The rows come from 5 hidden closed curves, with some noise, and rows from the same curve form a group. Each curve winds through 6 dimensions. The rows are also pushed far along 4 directions, which tell nothing about the answers.
(in the rows, 128 means zero)
Some rows, each with its group after it:
[107  88 157 191 153 117 140 145 129 148 140  96 212 141 174 111 157 153
 118 106  74] => K_608
[ 70  88 206 130 136 169 170 111 143 131 133 156 171 161 135 162 154 110
 145  95  78] => K_608
[156 137 134 121 146  92 152 152 151 151 176 136 106 130 137 131 122 126
 130 125 150] => K_450
[196 179 148  89 104 129 130 140 149 148 171 161  48 134 118 109 111 106
 134 171 151] => K_608
[148 156 139 115 145  78 142 129 142 172 178 146  90 120 158 112 116 115
 147 127 128] => K_608
[ 97 101 152 195 134 133 118 138 137 150 147  68 177 161 148  84 185 173
  75 112 100] => K_450
[150 138 113  83  99 149 127  93 127 108 130 175  42 106 129 149 110 102
 151 149 165] => K_429
[ 75  83 129 139 160 136 116 116 111  96 115 111 175 119 145 128 163 133
 110  80 146] => K_429
[150 122 183 108 100 157 165  99 117 135 104 170 124 142 109 177 124 102
 144 140  90] => K_450
[179 187 175 118 133  91 141 149 157 188 203 142  83 144 140  84 124 113
 115 158 128] => K_608
[ 94 101 150 107 126 160 145 103 110  99 111 152 127 141 120 156 138 111
 177  98 101] => K_450
[106  74 153 154 139 162 132 116 133 114 137 107 153 136 183 126 161 154
 109 102 119] => K_429
[ 77 141 137 116 125  99 133 108 151 132 173 193  79 122  87 124 172  68
 148 116 174] => K_429
[ 93 174 159 106 159  79 125 113 136 160 198 147  83 137 126  77 160  97
 133  95 147] => K_923
[104 162 146  96 155 113 116 119 166 156 177 140  82 131 127  84 138 113
 102 116 173] => K_2
[130 120 182 138 144 108 183 130 128 168 149 149 156 147 150 156 119 121
 178 109  53] => K_2
[159 136 142 134 143 124 133 156 145 142 161 115 131 129 165 120 114 138
 102 143 140] => K_429
[129 144 167 159 138 101 160 144 128 173 166 116 148 155 148 130 126 139
 143 122  67] => K_923
[143 229 151 107 138  82 112 140 155 197 210 145  60 129 127  64 105  98
 106 165 144] => K_608
[ 95 124  92 154 144 128  89 140 154 130 163  84 114 139 149  57 162 167
 110 115 150] => K_450
[138 122  71 111 112 173 109 129 134  94  97 105  98 120 129 143  91 162
 120 146 155] => K_923
[167  55 130 110 101 200 159 101  92  69  57 132 137 120 164 222  94 150
 147 130 105] => K_429
[103 125 139 132 131 139 131 135 123 124 112 131 165 140 111 125 126 119
 157 126  93] => K_450
[103  80 147 123 127 160 126 131 119  70  92 159 189 120 102 159 157  90
 120 115 158] => K_450
[136 115 195 125 167 121 158 125 154 179 153 127 164 130 194 123 112 134
 115 112  86] => K_2
[130 123 115 134 147 141  91 169 144 101 163  91 130 148 138  53 160 150
 113 124 159] => K_923
[123  93 134 133 148 120 154 152 140 116 140 129 152 136 126 161 140 133
 128 104 146] => K_450
[146 183 139  61 128 102 132  95 116 148 127 187  72  99 112 132  86  73
 170 138 132] => K_429
[ 83 122 100 100 128 124  92 113 121  75 115 157 112 112  61 117 181  84
 115 105 211] => K_923
[ 83 113 140 170 166 119 117 149 178 165 181  85 154 151 165  64 166 166
  94  99 127] => K_2
[ 71 103  93 109 137 165  93 121 138  75 109 113 120 125 101 118 155 138
 102 100 194] => K_2
[134 100 167  99 136 158 154 117 142 125 108 154 149 122 142 158 113 112
 138 119 115] => K_2
[204 129  67 134  99 151  97 155 159 126 108  88 101 109 137 106  95 177
  71 185 174] => K_450
[143 174  63 120 117 135  69 144 129 113 133  96  76 113 121  83 102 152
  90 166 184] => K_608
[109 196 171  87 135  88 135 112 104 147 171 194  88 127 108 112 124  52
 192 128 108] => K_429
[ 84 108 150 132 156 118 143 125 111 119 129 145 177 125 141 145 137 104
 161  96 103] => K_2
[ 52 114 122 113 141 136 120 107 125  94 129 141 120 132  92 133 169 108
 130  86 164] => K_923
[136 140 101  84 103 154 111 104 103  87  97 140  73 121 100 141 118 119
 151 134 151] => K_2
[128 137  91 114  95 170 119 121 128 110  79 143 114 107 108 165  76 124
 134 170 135] => K_608
[ 99 177 148 114 147  82 109 124 110 133 184 167 101 118 115  90 152  67
 147 122 157] => K_429
[140  66 116 120 113 172 125 135 111  59  57 136 180 126  98 157 144 122
 138 120 141] => K_2
[120 102  98 168 109 126 119 135 133 116 104 109 152 133 101 130 158 145
 108 133 139] => K_923
[106 167 163  82 127 120 132 101 150 149 174 183  53 137 104 100 146  80
 160 119 143] => K_923
[ 80  86 175 150 128 150 150 121 105  96 135 144 164 164 116 143 186 111
 168  90  92] => K_608
[101  91 148 109 129 159 162  98 120 109 103 138 131 144 120 181 133 133
 150  91 105] => K_923
[161 176  61 103 128 123  88 157 135 119 120 102  92 110 117  96  76 149
 120 166 166] => K_429
[ 76 125 129 136 168 107 103 128 129 135 139 104 164 123 141  83 152 129
 110  90 137] => K_429
[110  86  74 157 105 165  97 141 101  53  95  98 145 135 109 129 161 155
 134 127 151] => K_608
[193  85 136 153 116 163 154 140 146 143  99  84 153 140 177 152 103 194
  96 143  86] => K_450
[163 136  81  95 101 153  91 139 130  81  79 142 112  95  91 134 104 107
  98 171 202] => K_450
[181 106 175 143 119 109 197 117 131 179 118 125 143 146 148 180 115 152
 134 118  54] => K_923
[209 101 174 143 116 141 186 145 115 148 118 116 155 152 166 182  97 159
 146 142  50] => K_608
[129 137  99 145 129 103 101 144 116 112 147 118 115 122 122  94 156 128
 117 128 164] => K_450
[149 154 141 104 116 102 150 134 137 139 141 184 103 125  94 135 120  77
 178 145 126] => K_2
[143 139 184 117 130 115 158 105 145 188 134 157 135 129 152 116 114 113
 158 130  62] => K_429
[142 126 147 157 147  95 150 157 139 160 155 119 169 135 146 133 125 134
 115 128 111] => K_608
[129 127 215 105 149 126 191  94 130 179 156 140 113 158 170 152 118 133
 163  93  43] => K_2
[ 97 126  88 115 129 150  88 129 123  85 103 137 134  97 117 129 120 108
 110 138 186] => K_2
[ 77  71 170 159 125 144 144 100 116 113 109 133 179 151 118 130 199 123
 135  83  92] => K_923
[100 106 143 124 135 169 111 151 129  79 119 138 173 131 120 117 148 104
 119 129 150] => K_923

New rows. What belongs after each?
[114 165 115 120 132 132  89 150 139 111 158 127 108 128 100  87 143 111
  89 146 189] => K_608
[ 96 160 149 110 128 102 130 136 131 111 183 199  95 126  84 135 157  51
 144 132 186] => K_429
[209 104 128 146 122 157 146 162 130 129 117  66 144 146 172 151  96 197
  89 147 104] => K_608
[ 66  75 184 141 134 132 166  96 126 122 116 153 169 157 102 160 200 111
 139  68 101] => K_923
[ 68  66 111 135 156 142 114 133 101  60  86 130 205 117 117 146 161 115
 141  82 153] => K_2
[168 126 102 110  92 171 131 137 148 106 109 132  83 132 111 154 103 147
 131 165 146] => K_608
[183 147  67 125 102 146 109 132 149 147 100 109  91  94 157 124  57 163
 119 187 135] => K_608
[161 103 103 109 118 177 111 125 118  86  98 100 109 125 145 141 112 162
 111 133 152] => K_608
[120 125  53 194 118 123  85 169 141 119 131  63 150 128 123  89 142 179
  83 151 156] => K_923
[ 72  70 103 159 133 148 110 129 118  77  87 132 201 107 126 141 154 119
 128 109 145] => K_608
[142 116 162  94 163 101 156 126 113 124 131 133 140 135 133 139 132 118
 147  83 119] => K_2
[158 128 195 146 152  88 190 140 130 186 156 145 167 140 167 164 106 121
 147 118  59] => K_608
[103 132 112 124 121 150  98 150 121  78 118 133 143 129  78 133 149 107
  99 136 188] => K_608
[221 120 119  87 142 115 140 131 122 135  99 116 117 105 173 134  74 150
 142 134 117] => K_2
[151 180 138 116 145 101 132 143 127 171 165 114 105 136 154  96  92 137
 151 135  93] => K_429
[113 114 154 150 145 127 153 145 106 127 139 109 167 155 142 143 135 145
 147 104  78] => K_923
[111 147 164 143 143 118 105 155 168 146 208 122 111 155 126  49 185 121
  90 127 164] => K_608
[148 108 175  96 113 174 168 116  91  96  84 154 149 141 114 214  98 110
 148 128  91] => K_608
[183 154  96 100  84 143 141 137 118 117  77 147 100 121  84 176  70 121
 164 178 112] => K_450
[159 132 180  92 119 149 146 119 106 117 107 177 142 115 127 163 100  79
 152 147 106] => K_923
[165  64  82 181 122 135 145 134 145 142  86  59 160 130 178 152 117 222
 104 122  94] => K_429
[106  94 114 162 120 146 114 144 119  91 135 102 145 152 122 110 173 148
 133 114 129] => K_608
[205  91 145 147 125 132 157 148 117 139 100  84 171 147 161 141 115 182
 122 128  74] => K_2
[ 75 145 167 156 149 107 144 131 120 154 172 128 151 151 133 122 146 113
 146 109  86] => K_923
[121 130  95 135 106 139  98 138  98  85 104 113 131 129  87 130 143 128
 108 140 159] => K_2
[192 152  90 126 120 121 119 170 129 123 139 103 104 133 131 115  94 157
 134 164 132] => K_923
[ 92 118 175 129 149 140 135 113 155 154 159 146 137 135 161 101 149 117
 126 112 114] => K_608
[196 130 197 113 147 126 168 134 136 176 175 111 111 163 192  96 118 155
 154 112  53] => K_923
[113 102 103 124 125 156 125 122  99  85  77 132 163 105 133 173 100 122
 141 129 129] => K_2
[115  90 113 169 130 169 134 143 150 132 103  78 171 142 156 150 109 188
  98 129 100] => K_608
[155 132 196 133 149 137 169 134 143 182 158 110 152 151 201 135  90 154
 130 130  47] => K_923
[200 154 114 149 122 109 152 161 158 190 143  83 114 141 153 124  74 187
 120 165  81] => K_450
[165 106 101 128 126 121 153 141 119 119 102 122 136 114 139 181  94 145
 145 133 123] => K_608
[103  67 140 161 142 132 141 132 130 111 110 105 190 141 120 144 178 147
  95  87 130] => K_923
[122 121  82 113 118 138 101 141 108  65  92 126 129 120  69 149 141 121
 110 123 197] => K_2
[ 91  74  98 165 117 173  94 126  99  63  70 101 196 121 123 130 162 142
 100 122 141] => K_923
[130 159  79 134 111 142 104 148 152 135 123 112 107 119 110 129  87 147
 101 173 155] => K_608
[124 163 175 107 161  83 142 120 120 159 188 137  99 144 142  93 145 110
 151  95 110] => K_923
[ 76  98  98 127 127 186  93 135 126  64 100 120 151 127 111 134 140 130
 115 123 168] => K_923
[ 95 115 149 186 150  94 128 125 165 189 167 101 164 144 167  59 179 154
 115 102  90] => K_429
[ 93  81 215 107 135 161 176  93 115 115 125 169 146 162 127 152 172 100
 179  74  70] => K_923
[149 114 211 101 124 147 183 104 118 145 105 169 159 139 124 196 112  95
 135 123  77] => K_450
[135 108  97 117  94 188 135 117 119  98  56 133 141 116 116 199  71 141
 141 158 109] => K_608
[207 107 129 143 137 119 153 165 161 160 141 101 141 130 180 133  96 175
 106 145 116] => K_450
[137 110 135 142 146 119 132 139 113 117 149 115 141 123 167 140 134 138
 106 117 142] => K_429
[202 140 196 107 144 135 171 151 139 168 160 124 126 152 181 129  87 141
 153 138  59] => K_923
[173 168  97 127 105 128 127 124 114 147 125 114  77 119 147 141  71 152
 141 168 105] => K_2
[175 108 111 162  98 151 140 138 115 131  79  76 155 142 128 163 108 183
  97 150  92] => K_450
[122  73 156 144 157 154 135 148 108  93 129  81 181 161 163 111 165 168
 135  79  94] => K_923
[153 130 160  97 112 147 132 106  95 105  96 172 135 111 122 150 116  81
 148 143 118] => K_923
[ 73 143  78 138 138 117  80 136 126  99 139 135 130 107 109  93 145 104
 127 132 180] => K_2
[145 152 143  68 115 126 142  94 120 125 125 206  71  98 123 152  97  63
 183 141 136] => K_608
[213 151  90 107 114 112 121 161 150 130 133 139  89 101 132 126  86 125
 120 180 176] => K_450
[134  66 133 133  87 197 148 106  98  73  50 127 162 139 107 197 135 144
 133 128  98] => K_450
[ 96 114 149 120 140 166 105 147 131  84 130 141 163 134 119 108 151  99
 124 127 154] => K_923
[121 108  55 126 131 155  67 136 130  76 117  84 103 110 143  86 141 168
  90 127 205] => K_608
[105 142 140  88 137 125 127 108 118 125 103 163 137 110 103 130 115  89
 158 117 124] => K_429
[115  78 126 132 115 177 115 133 127  74  76 133 175 122 102 154 148 120
  96 129 162] => K_450
[172 133  82 103  82 163 117 142 135  84 114 141  62 131  85 146 117 132
 142 169 170] => K_608
[172 115  64 107 113 148  77 145 136  75  85 116 122  98 112  88 126 136
 106 153 198] => K_2
[ 83 108 129 171 132 148 120 126 100 111 121  93 171 142 140 139 146 152
 108 111 106] => K_2
[ 78  98 127 165 124 149 127 144 124 101 101 112 191 150  84 145 164 132
 110 111 123] => K_450
[171 113 160 168 131  95 182 129 131 186 153 111 138 144 180 150 122 163
 143 122  54] => K_429
[144  99 160 182 137 122 151 148 127 156 152  88 175 157 179 114 147 170
 129 117  62] => K_608
[122  99 153 159 170 100 160 162 162 159 177 102 165 151 158 123 151 159
 109  91 121] => K_450
[138 145 106 129 143 113  88 154 182 145 167 116 114 114 141  43 143 131
  86 143 187] => K_2
[ 69 119 141 162 140 150 127 133 138 136 123 106 179 140 133 136 131 142
 107 120 103] => K_608
[112 114  89 140 114 173  94 135 114  82  87 109 155 114 128 139 111 138
 111 151 147] => K_923
[204 130  88 116 134 134 109 148 158 148 117  91 112 100 183 102  72 176
  89 159 152] => K_2
[131 103 210 113 148 153 169 139 112 116 143 143 171 166 144 142 142 114
 171  99  68] => K_923
[121 128  67 102 120 113  94 149 114  62  99 146 121 110  56 125 143  97
 140 127 208] => K_2
[ 90 141 195 108 138 145 132 123 121 120 145 183 158 131 120 122 144  59
 146 128 120] => K_923
[155 149 113 159 127 113 123 156 140 162 135  87 146 140 136  96 111 163
 118 150  92] => K_450
